The rows are grouped in 3 different ways at once. Each group adds its own fixed numbers to the row, and there is some noise. The rows also spread widely along 8 directions, which tell nothing about the answers.
Some rows, each with its group in each grouping after it:
[-17.3  13.3 -12.7 -16.1  29.5  26.2  -8.8 -12.2 -40.0   0.0  25.3  27.9
  12.5  -3.4 -23.6  -6.8  17.6 -32.2  12.5   4.4 -33.1  -5.2 -42.5  -2.0
  23.7   1.2  -0.8  -4.2  -8.5   6.1  19.4   4.9  32.4   8.3  17.3   0.6] => Gupi K631 X
[ 25.7 -18.2  -4.0 -22.4 -21.2   9.9  -9.4 -30.7   4.3  -7.2  -8.7  15.2
  45.5  14.7   6.6  11.0  -7.8   1.3   9.2   1.1   0.5  10.3  -0.4 -33.0
   7.8  36.2 -23.6   7.0  37.4  -8.7  25.6   8.0 -26.6 -16.0   2.8  -0.5] => kubez K816 D
[-38.5  -2.9  -5.8   6.0  -9.0   8.9  11.8 -23.9  13.9   4.6   8.4  10.1
  13.8  -7.5 -16.0 -26.7  -2.8 -10.6 -12.7  -1.9   6.1  18.4 -26.5 -17.3
  -3.9  13.1 -20.1 -53.4   2.0  20.2   7.1   6.7  17.0  -3.6  32.3   4.3] => kubez K784 R
[ -4.6  -1.5  -6.4 -11.0  19.6  18.1   2.0   5.3  -4.5  -3.2  18.2  -4.1
  -4.5  -5.4   2.5  11.7  -0.5 -14.2   1.4 -11.6 -36.6   3.0 -14.6  -2.0
  16.6 -11.4 -15.4   0.9 -17.6  13.1   2.0   5.0  13.5   8.4  -4.9   4.9] => Gupi K325 C
[  2.1 -15.4   1.2 -19.2  17.4  46.3  14.2  10.9  -3.5  10.0  16.2  -1.9
  11.0  34.9   5.9   8.6  26.9  -0.1  -7.2  -4.7 -32.6  -1.3  -8.9 -18.9
  24.7   1.7 -22.3  -1.1  -2.6   3.8   1.8  -8.6  16.2   7.0 -19.0 -10.6] => zegif K394 R
[ 16.6   8.1 -13.7   5.6   8.3  14.8  -2.4  12.5  -2.3   2.0 -29.0 -20.1
   2.0 -15.4  27.4  14.7 -19.7  -4.6  16.2 -13.9 -29.6 -22.5  -7.5   9.2
 -22.1 -21.8   1.8  25.6  13.0  24.6 -14.8  15.9  -1.3   9.6  25.5  23.8] => zegif K325 W
[ -1.5   8.0  -4.6   6.5  15.6   0.4 -26.5   1.6   3.8 -12.8   7.3  -3.6
   0.8 -21.5  13.1  15.9 -32.3   2.4  15.5 -25.1 -12.9 -10.0  -7.1  20.2
  -1.5 -15.9  -3.8   5.1 -14.7  23.0  -3.6  19.1   4.2   6.5  11.2  19.0] => nozu K784 W
[  2.4  -4.8   0.9 -28.0  -5.2  26.4  29.2 -19.4  24.6   2.3 -32.4  -0.2
  39.7  43.9  30.7  11.6   4.0  16.8 -22.4   1.2 -22.1  -1.0   6.5 -25.7
  -7.3  11.0 -60.5 -16.9  15.8   9.2  -7.6   7.4 -19.8  -1.7   5.7  12.0] => nozu K394 X
[ -3.1  -6.9 -14.8  -5.4  11.6  34.1  29.1  30.5 -25.8  17.6  19.6 -35.2
 -13.5 -28.0 -17.3  -3.5  15.4 -24.9  16.3  -4.3 -50.2  -0.8 -22.1 -29.3
  15.8 -21.5  15.7  -3.2 -23.6   2.9  -5.5   4.7  32.0  12.3   1.5  -3.5] => kubez K816 C
[ -1.6  -7.6   6.7  14.5  -2.6  32.2 -10.1   9.9  50.4  -3.1   2.6 -11.5
  27.9  15.2  -4.7  12.7 -20.5   4.3 -28.9 -15.3  10.2   5.9   7.9  -7.0
  25.2  14.1 -12.4 -34.6 -13.7  29.6   5.5 -10.5  -6.5   3.3   6.3  -2.8] => Gupi K631 D
[  0.9   1.3  -6.9 -12.6  -5.3  -0.3   1.9  -4.9  -3.7  -1.0   1.5  -1.2
  21.8  -5.9  21.1   3.7   0.7   4.3   5.2   3.8 -19.7 -11.6  -1.1  -8.1
  -4.1   1.2 -33.7   3.0  13.3  -7.0  -4.2  20.5  -4.0  -8.5 -13.0  11.4] => kubez K24 W
[ -1.6   7.4  -5.8 -10.1  17.4   0.4 -28.5  -2.4 -18.7  -9.9  27.4  17.4
  10.2 -10.0   8.2  10.7  -2.3  -8.7  10.6  -5.2 -23.0  -9.7 -12.8  17.3
  13.8  -2.7 -17.6  15.2  -4.3   0.3   9.2  13.1   6.9   1.0 -16.7   6.2] => Gupi K24 W
[  3.5 -13.9   4.3   3.5 -22.0   5.0 -10.8  -0.6  18.7  -5.9  18.4 -13.7
  24.8  -7.2  11.9   5.7  -4.3   8.6  -3.5  -0.8  12.0   7.9   3.2  -8.0
  14.4  12.9 -16.4 -11.6   7.2 -11.0   8.6   6.0  -5.7 -10.0 -25.7 -11.9] => Gupi K816 R
[ 10.0 -12.8  -3.1 -21.9  11.9  24.8   0.5  -6.4   8.4   2.9  13.6  -2.6
   9.2  10.0  -4.6  19.2 -12.4  -3.5   2.0 -13.3 -33.6  15.9  -2.4 -26.7
  25.4  13.3 -21.8   3.7  -5.9  16.0  16.2  -1.3  -4.0  -0.2   1.1   0.6] => kubez K325 C
[  7.4  -2.3   1.9  18.0 -22.4  17.5  -3.1  -1.3  13.0  -8.7  -3.3  -5.8
  33.6   6.6   9.5  -0.2  16.1   8.4 -19.6  -2.2  23.8  -5.9  -3.9  -7.8
   5.9  12.6  -5.5 -19.0  15.9   0.6  -1.4  -4.2  -2.8  -7.2  -5.5  -8.9] => kubez K394 C
[-24.4   6.6  -5.0  25.5   8.6  26.6  -0.3  17.0   2.9   2.0  16.2 -11.4
   0.8 -11.2 -25.8 -12.9  10.8 -18.8 -15.8 -13.8  -2.2   1.0 -22.0   2.1
  12.6 -10.8  10.2 -37.5 -19.5  24.3  -3.2  -7.1  29.5  14.0  18.3  -4.4] => zegif K24 C
[ 26.4  -5.1  -0.5  -6.5  21.4  34.8 -29.1   4.2 -13.0  -6.0  10.0  11.4
  24.3  17.6  12.2  26.3  -1.6   4.5   8.2 -14.9 -16.1 -14.3  -2.7   6.1
  30.0   9.7   1.0  26.8   1.3   7.3  10.9  -6.6   4.5   3.7  -9.4  -4.4] => kubez K784 W
[  8.0  -3.4  -3.3  15.7 -21.2   7.7 -12.2   3.3  20.2  -1.5  -3.3 -20.2
  25.4 -22.2   3.9   5.7 -22.2   9.5  -1.8  -5.9  12.6  -4.6   6.7  -3.5
  -0.3   3.3   4.1 -11.4   7.4  10.8  -1.4   8.6  -9.8  -5.1  11.9   1.1] => kubez K816 W
[ -2.5   5.2  -6.3 -15.3  -4.1   7.0   4.8 -10.6 -12.7  -3.0  -6.1  13.2
  24.5   7.4  25.2  -2.1  17.0   3.2  -4.5  10.9 -19.2 -13.8 -12.1   2.0
 -10.6   0.8 -33.8  -0.3  23.2  -1.9  -5.5   8.5   0.8  -5.2  -2.2  10.7] => Gupi K394 W
[ 11.1   4.0  -7.1 -10.4   6.4  12.3  -9.5 -19.1  -5.0 -15.5 -18.8  24.0
  27.9   8.1  19.9   4.4  -6.0  -6.1   9.3  -8.8 -16.6 -10.3 -19.6  -4.1
  -5.0   2.2 -20.1  12.7  19.7   5.0   6.0  14.0  -6.8  -3.9  13.2  20.8] => kubez K631 D
[ -6.5  -5.0  -7.1 -27.8 -37.8 -12.4  21.1 -18.1 -16.9   3.8   5.5   4.8
  31.7 -10.5   5.9 -12.3  21.7  -3.2  14.7  28.7  -5.9   6.2 -15.5 -32.8
  -2.5  30.0 -41.4 -16.1  29.1 -27.1  12.1  21.6  -2.6 -20.6 -17.5  -6.1] => Gupi K784 X
[  8.5 -15.1   0.4 -16.6   8.5  27.9  17.5  25.6  11.0  -1.7   5.8  -9.3
   9.4  27.5  22.3  18.6  18.0  11.8  -4.5  -7.3 -30.8  -8.5   6.8 -20.3
  25.5   0.5 -40.3  -1.5 -11.4  -5.7 -11.6   6.2   7.2  -0.3 -46.3   3.7] => zegif K784 D
[ 17.7   7.8  -7.0  -1.4  22.4  37.4  -8.5  17.1 -30.2  -3.2  -3.4  -6.5
  12.4   0.0   6.3  15.6  12.3 -10.3  15.9  -8.6 -27.0 -24.2 -20.6   2.5
  17.9 -15.8  13.1  23.7  -2.9  -0.9   2.0   4.2  15.9  14.1  -0.2  -0.2] => zegif K816 X
[  0.1  -6.4  -3.4   4.0  -4.0  -2.1  -4.3  13.7  51.9 -13.5 -11.1 -21.1
   2.4 -13.5  27.8  22.1 -43.6  17.6   0.2 -23.3 -14.9  -0.1  16.0   4.4
  -3.5 -10.2 -43.7 -10.4 -13.6  19.2 -14.9  30.8 -16.4  -2.2 -13.8  30.8] => zegif K784 D
[ -4.6  -9.5   6.6  17.4  11.2  42.0 -14.7  19.1  16.8   1.7  34.2  -7.6
  24.5  18.1  -9.7  10.3  16.8   5.3 -29.3  -6.6  11.3  -4.2   5.9  -1.2
  43.6   3.8   4.4 -26.2 -20.7  10.1   0.5 -18.6  18.2   3.9 -18.3 -23.3] => kubez K816 W
[  4.1  -2.7 -17.2 -10.0  -4.8  -1.7   1.6  -6.0 -15.0   0.3  12.1 -15.8
 -10.5 -40.1 -11.3   0.8 -16.7 -22.5  31.6 -11.8 -26.2   9.8 -21.5 -17.8
  -4.6  -1.5   5.1   2.4  -2.5   5.9  10.1  20.7   7.5   1.7  16.8   5.5] => nozu K325 C
[ -6.1   5.3  -8.8   1.0   6.8  11.6  -7.8   7.7 -16.7  -8.0  17.0   1.0
  11.1 -18.6   3.4   7.0   9.0  -4.2  13.7  -2.4  -8.9 -14.0 -18.8   1.8
  16.4  -9.2  -8.6  -1.7 -16.9  -6.9   1.4  19.5  20.3   0.6 -17.6   3.8] => kubez K784 X

New rows. What belongs after each?
[-12.8  -5.6  -9.0  -8.3  -3.5  13.9  26.3  14.3  -6.9  12.0  25.8 -12.8
  10.8  -2.5  -4.9  -8.9  23.2  -2.1  -1.6  14.9 -21.8  -0.7  -7.0 -25.2
  16.6   1.1 -20.8 -20.7  -6.7  -5.2  -6.6   9.7  21.0  -7.2 -21.6  -6.1] => kubez K631 W
[  0.2  -3.2  -6.0   2.1 -16.4  16.0  27.1   5.3  -7.3   2.7 -11.3 -17.1
  16.0  -3.6   2.5 -10.9  22.5  -7.7  -7.0   5.0  -7.1  -1.6 -14.3 -21.0
  -7.4  -1.4  -6.1 -17.5  20.9  -0.6 -10.0   2.6   5.7  -1.2   5.6  -0.9] => zegif K816 C
[-21.3  10.1 -11.3  18.4 -11.2 -11.4  -5.5   4.6 -14.8  -6.0  12.7  -8.2
   1.5 -45.1  -5.0 -15.7   0.1  -8.6  13.8  -0.4   9.2 -11.4 -24.7  10.3
 -17.7 -10.5   8.6 -24.0  -7.3   4.4  -9.6  23.3  24.0   0.6  12.8   6.6] => nozu K784 W
[-12.0  -9.7 -11.4  -0.4 -20.7  -8.6  -7.6  11.6 -10.2  -0.1  44.0  -6.2
   4.1 -38.9 -16.2 -11.0   9.8 -12.1  17.9   5.0   2.9   2.3 -14.2 -25.6
  18.0   9.4  -7.3 -18.7  -9.4 -24.0  13.9  24.4  15.7 -15.0 -33.8  -9.6] => kubez K24 D
[  2.1   6.0  -9.3 -14.8  12.2   5.6   7.5 -13.6 -11.2  -5.3 -14.8   6.9
  11.6  -0.6  36.0   4.8  -4.0  -5.0  12.2 -11.9 -38.4 -13.9 -22.3  -0.3
 -18.2 -18.7 -32.5  22.8  13.2   1.3  -3.1  22.9   1.1   6.4   4.8  29.4] => kubez K24 R
[ 18.4  -7.1   3.1  -6.8  -2.3  28.4   2.5   6.1 -10.8  -0.2   6.6  -6.2
  20.2  16.3   7.9  11.4  27.7  -4.3  -7.1   2.4 -11.3  -5.1 -11.5 -15.5
  21.0  11.7  -5.6   5.5   7.2  -5.7   7.7 -14.5   6.1  -0.4 -18.4 -17.1] => Gupi K325 C
[  0.1 -12.3  -8.5  13.3  10.4  20.9 -24.8  15.9  13.1   1.1  31.2 -25.5
  -2.8 -33.3 -13.4  10.1 -31.1  -7.9  16.9 -25.4 -10.7   5.4  -7.1  -0.3
  28.2 -10.2  20.2   0.0 -28.1  12.1  14.6  10.0  14.1   7.5   3.6  -5.4] => kubez K816 R
[-23.1  -8.7  -8.1 -15.8   7.3  19.3  47.2  17.7   9.0  12.5  10.5 -28.4
 -13.6  -7.9   0.6  -3.0   3.4  -5.1   1.1  -3.0 -56.7  10.6  -6.7 -29.8
   9.5 -14.2 -38.0 -23.8 -25.9  10.2 -16.1  16.7  20.2   6.7  -8.8  13.8] => kubez K784 C
[ -4.1 -12.6  -0.8 -11.5  30.5  29.4 -21.6 -10.9  13.7  -3.0  29.1  12.1
   7.2  14.2  -1.3  18.3 -16.4  -3.8  -4.3 -21.0 -22.8  13.0  -7.5  -7.4
  33.1   5.1 -17.8  -1.0 -21.3  21.7  17.9  -0.1   5.4   6.3   0.6   0.7] => kubez K325 R
[-14.1 -15.7  -3.7  -8.9   5.2   3.7   0.5   4.2  32.4   3.1  33.7 -18.9
  -8.0 -12.3   2.6  10.8 -21.8   2.5   3.3 -11.8 -18.9  19.4   3.9 -11.5
  21.6   0.5 -32.4 -19.2 -20.6  15.0   3.8  19.6   3.7  -3.6 -18.7   0.7] => zegif K325 R
[ 22.2  -1.4 -11.7 -16.3  16.0  27.7  -3.6   0.3 -56.3   7.4   6.2   8.3
   6.6  -0.3   9.2   3.3  29.1 -28.4  33.3  -1.1 -37.2 -14.3 -40.9 -11.6
   7.8   1.6  18.9  43.0  15.7 -11.5  17.9  -4.7  24.1   8.9   2.8  -9.3] => Gupi K325 R
[ -3.8   4.1  -7.2  -1.4  12.3   8.1  -5.0  -2.3 -13.3 -12.9  12.7   3.7
   1.4 -13.6   5.6   6.1   4.5 -12.8   7.2  -9.5 -20.3  -3.8 -22.1   3.0
   5.3 -13.0 -10.2   1.5  -7.6   8.4   0.9  14.9  12.9   2.9  -1.9   9.6] => kubez K325 C
[ -1.7  -7.5   0.1   9.5  12.8  29.7 -12.2  14.6  19.3  -1.0  26.2 -11.9
  15.7   3.0  -3.7  12.2  -5.1   6.5 -13.4 -11.3  -2.5  -1.3   7.3   0.3
  27.9  -3.2  -1.3 -19.4 -19.3  13.7  -1.0  -4.0   8.8   2.1  -9.4  -7.4] => kubez K816 W
[ 14.5  -6.0   1.3 -11.6  22.5  36.2  -4.8   9.2  -4.1  -0.9  -2.9   4.4
  19.0  32.5  17.7  21.7  10.8   7.3  -3.3  -9.6 -28.5 -13.0   0.3   2.3
  19.4   1.9 -16.3  14.2   3.2  10.9  -1.9  -7.0   3.8   7.4 -10.5   1.2] => zegif K784 W
[-19.6  -6.3   3.1  23.1 -25.2  19.3  -3.4  -1.3  43.6  -0.1   3.6 -15.8
  25.3  -1.0 -18.3  -7.2 -12.0  -0.4 -35.2  -7.0  29.2  19.9  -2.2  -6.2
  10.7  25.0  -5.5 -58.6  -1.9  28.7   7.7 -15.4   1.1  -0.7  24.3  -9.5] => Gupi K784 C
[  8.7   2.7 -22.9  16.6  -5.0  32.7  -3.7   8.4  -9.7  29.5 -23.1 -32.4
   7.6 -38.8 -26.6  -9.6 -36.0 -32.3  21.8 -14.1 -23.2  -2.8 -23.3 -21.7
 -16.3   4.0  48.7   0.2   3.6  37.6  12.8  -4.8   8.8  13.7  83.9   9.2] => kubez K24 W
[-40.1   6.1  -5.4  23.0 -12.1   9.4  23.3  23.2 -11.4   0.9  33.1 -18.8
   0.7 -29.4 -18.2 -26.9  41.4 -15.6 -16.6  11.0   4.6  -2.9 -28.5  -5.6
   8.5 -17.5   2.0 -54.0 -19.8  -7.0 -14.5   4.1  42.4   2.4 -16.4 -12.8] => Gupi K816 C
[  1.2  -2.5   8.8   1.6 -10.2  13.2  18.6   4.5  17.9 -14.1   1.2  -4.2
  30.8  25.7  27.5   5.5  28.5  20.1 -30.6   2.4   3.6  -4.5   3.4  -8.7
  14.9  -0.6 -40.1 -18.1   5.1  -8.3 -14.3   5.9  -2.0  -6.7 -39.4  -1.4] => kubez K631 C
[ 15.7  14.9  -7.2  -2.6  26.5  24.2 -26.6 -10.8 -27.1 -15.6 -15.8  21.3
  20.4   2.4  17.0  18.2  -0.7  -9.5  18.0 -14.9 -19.2 -28.0 -27.6  17.6
   5.6 -11.1   1.3  30.6   3.2   7.9   8.8   9.1   8.7   8.9  16.2  16.0] => kubez K784 X
[ -5.2  10.4  -1.1   1.4  30.9   7.9 -28.4 -17.8 -19.5 -30.5  15.8  25.5
   7.2  -7.6   3.9  10.2   2.5 -10.5   4.0 -24.1 -10.0  -9.4 -28.4  26.4
   9.4 -18.6  -3.2   7.5  -8.4   9.6   4.7  10.7  11.6   9.5   5.6  13.3] => nozu K816 C
[-10.4  -9.9  -5.4 -27.3 -11.4  -7.8  23.0 -22.8  17.3  -5.5  -0.5  -2.0
  10.7  -2.3   7.9   2.1  -9.6   2.7   0.0  -0.1 -25.6  21.1   2.1 -20.4
  -6.6   6.6 -56.5 -21.4  15.8   2.0  -2.7  26.5 -17.4  -8.3  -3.4  16.6] => zegif K816 C
[-17.7  -0.4  -9.6  14.5 -12.1  -1.3  -3.7   4.5  -2.5  -7.6  19.2   1.0
   9.8 -28.6 -12.4 -13.9   6.6 -13.8   6.4  -0.6  14.1  -3.4 -19.0  -7.1
  -1.9  -4.9   1.4 -30.4   3.1  -3.6  -1.3  21.1  19.1  -6.9  -4.0   4.3] => zegif K816 D
[-34.2   2.2  -7.4   9.2  10.0  11.7  18.2   2.6  45.0  -4.8   1.7 -23.5
  -3.3 -20.8   1.2  -1.0 -32.6  -2.5 -20.1 -22.5 -25.9  10.8  -2.8  -2.3
  -3.9 -31.6 -34.5 -45.6 -33.5  37.3 -18.5  21.2   4.8  11.0  19.6  31.7] => kubez K816 C
[ -1.3  -5.4  -6.7  -8.7  -1.4  10.7   2.9  14.1   5.0   7.1  20.0 -25.6
  -3.0 -21.6  -6.2   6.3 -13.1 -13.5   6.6  -9.4 -33.5  11.2  -6.4 -16.3
  18.3  -0.5 -14.5  -4.4 -14.4   6.7   5.3   7.6   2.8   3.7  -6.1   0.9] => Gupi K24 C
[ -7.1  -6.5  -9.1  12.0   9.3   9.7 -48.5  -5.1  15.2 -11.3  32.0   9.7
  -0.4 -30.1 -35.1   9.4 -44.0 -15.6  18.9 -27.5   7.3  15.2 -12.3   3.8
  26.7  14.3  12.5 -19.1 -19.4  27.2  26.7   9.7   6.7   0.8  19.5   3.5] => zegif K784 D
[ 38.7 -15.5   6.1 -13.7  -5.6  44.5  -9.4 -11.3  -3.4  -6.2 -12.6  19.0
  54.3  51.4  11.4  15.2  27.5   2.0  -9.7   1.2   2.4  -8.9  -2.8 -30.3
  31.3  38.4  -7.4  15.7  33.6  -9.8  22.9 -20.0 -12.0  -6.2  -8.7 -18.6] => kubez K631 D
[  3.6   5.6 -10.0   9.0   4.5  21.4  -7.1  -0.7 -32.6  -6.4  -1.2  13.5
  12.9  -7.8  -8.4 -10.6  23.8 -26.0  11.7  -7.1   2.9 -19.4 -40.0  -7.8
  -4.5  -0.6  23.9   0.8   6.0   1.2   8.1  -2.6  28.6   6.2  21.5  -2.6] => nozu K325 D
[  0.0  -5.6   6.8  17.6 -20.0  20.9  10.9  19.5  18.5 -10.0   6.1  -1.9
  33.2  22.4  21.1  -2.4  40.2  13.2 -32.0   8.8  27.0 -16.6  -0.4 -14.8
  14.7   4.8 -19.1 -29.5   2.7 -13.4 -13.9  -4.9  12.7  -7.9 -37.6 -13.3] => kubez K325 D
[ -2.4   0.1  -5.4   6.6  13.1  23.0 -22.7   4.6  -5.5  -1.4  23.0   2.8
  10.6  -5.2 -15.0   5.0  -3.1  -9.9   3.9 -10.1  -5.1  -1.8  -9.4   8.0
  19.7   1.1  11.6 -10.0  -5.4  15.7   4.8  -1.4  15.0   4.1   7.7  -5.1] => zegif K816 W
[-19.3   5.3  -7.1 -10.7  11.1   3.7  16.4   1.3 -22.6  -7.6  20.5   1.6
  -1.1 -14.9   3.6  -6.8  24.8 -16.9   2.8   1.8 -33.0  -4.2 -25.9  -1.2
   4.3 -18.1 -24.1 -11.6  -9.4  -6.4  -5.9  16.4  21.2   3.7 -16.1   8.5] => Gupi K816 C
[ 18.9  -9.4  -4.5   7.8 -12.5  21.0  16.3  22.6  24.5   2.7 -32.3 -36.4
  10.0  -3.4  22.7  13.0 -18.2   4.7   6.1 -17.8 -16.5 -10.9   1.1 -19.1
  -9.6  -4.4  -7.3  -0.6   0.7  12.7 -11.5   7.8  -5.3   7.4   9.9  15.0] => nozu K784 D
[-20.0  11.3 -12.3 -23.4   5.4 -29.5   8.4 -23.3  -0.3 -22.4   4.7  12.9
  -4.9 -25.5  17.8  -0.5 -21.8  -7.2  20.1  -5.2 -36.8   7.0 -15.6   8.3
 -15.0 -17.4 -56.5  -2.1   6.7   5.0  -6.8  49.4  -7.4  -7.1  -7.2  39.6] => zegif K631 C
[  0.5  -3.7   2.3 -18.9  -2.8  25.5  14.8  -8.9 -16.7  -2.5   9.1  18.0
  36.4  30.1   6.9   3.0  41.5   3.6  -8.8  15.7  -9.6  -5.7  -9.7 -21.1
  24.0  20.5 -34.0 -10.4   8.5 -19.9   8.4   2.0  11.3  -8.3 -30.5 -14.9] => kubez K784 X
[-18.8   9.8   3.2  14.7   9.2 -16.5 -25.2  -8.3  27.0 -29.1  16.9  11.7
   3.0 -12.5  29.4   9.2 -13.6  11.6  -8.8 -18.6  12.0  -5.9  -7.2  33.9
  -4.3 -23.1 -37.3 -11.2  -9.3  10.9  -9.5  31.5   1.3  -1.2 -21.6  21.8] => zegif K325 R
[-31.7   8.5  -5.7  15.1 -13.1  -5.2  18.0 -10.8  11.4  -5.9  -8.4   0.3
   9.7 -19.2  19.1 -22.0   7.5  -1.8  -6.7  -0.6   2.0  -7.0 -24.3  -0.2
 -25.5 -16.2 -30.1 -32.2   4.9   5.4 -16.1  26.4  17.6  -1.9   9.5  22.6] => kubez K784 R
[ -9.0  -7.2  -6.3  -0.5 -13.6   0.9   2.1  -4.4   5.9   2.1  14.4  -8.6
  12.2 -18.9   5.9  -7.8  -4.8  -6.2   4.9  -1.6  -3.3   4.7 -12.7 -19.2
  -0.8   6.9 -17.2 -12.5   5.1  -5.1   7.3  17.4   5.7  -6.5  -4.6  -1.2] => kubez K24 R
[  3.9  -3.2  -7.6   1.1  10.1  15.6 -11.1  12.9   9.5   4.3  13.0 -13.3
   1.1  -8.1  -0.1  15.1 -14.8  -1.5   5.0  -9.3 -18.1  -1.2   1.6  -0.6
  12.3  -2.2  -4.6  -2.9  -8.0  19.5   0.4   7.2   6.8   4.6   1.4   3.4] => zegif K325 W
[  8.3   2.0  -5.5  12.5  -7.6  16.0 -10.8  12.8  -8.9  -4.2   9.5 -11.4
  12.5 -14.1  20.7   0.2  10.4   1.3   8.7  -6.8   0.4 -19.9 -17.0   2.1
   2.6 -11.4   3.8  11.8   2.5  -9.1  -0.4  12.0  14.3  -0.5 -14.6  -1.9] => kubez K394 R
[-16.1  -0.4  -4.6  -5.3  20.0  12.0 -14.4   0.6  15.3  -5.5  32.2  -7.3
  -1.4 -14.6  -9.9  16.2 -18.2  -3.0   4.7 -14.4 -18.7   7.5  -5.7  -0.9
  23.8  -8.7 -19.8 -18.2 -39.4  16.2   6.9  18.8  15.1   4.6  -4.6   2.5] => nozu K325 X
[-29.3  16.2 -15.6  -5.6 -11.4 -13.2   8.6 -21.3  -5.8  -2.5  -0.5   5.8
  14.2 -34.0  -6.0 -17.6 -10.4 -20.1  10.8  11.2 -12.6   2.5 -28.7  -6.0
 -16.6  -3.2 -26.1 -27.7   5.1   5.2   3.9  32.1   7.1  -4.3  25.5  17.9] => Gupi K631 X
[ 39.3 -11.2   2.7  -3.8 -31.4   1.3  -6.5 -14.7  27.5  -9.5 -43.1 -12.3
  40.4   8.3  51.9  21.7 -28.6  26.0   7.9 -13.5   7.5  -4.2  11.6 -11.7
 -16.0  19.4 -29.2  27.2  42.1  -4.0   4.9  15.7 -39.4 -11.5  -0.5  13.7] => kubez K784 R
[-17.8  -2.7  -6.0   1.5   1.6  13.1   6.5  18.3  16.0  -3.5  21.1 -19.7
   9.1 -11.6  -0.5   6.0   1.0   3.7  -8.0  -0.1  -6.3  -2.7   1.0  -3.8
  19.0 -14.1 -22.9 -28.4 -19.1   0.1  -8.2  20.2  11.4  -0.2 -22.9  -2.0] => zegif K816 X
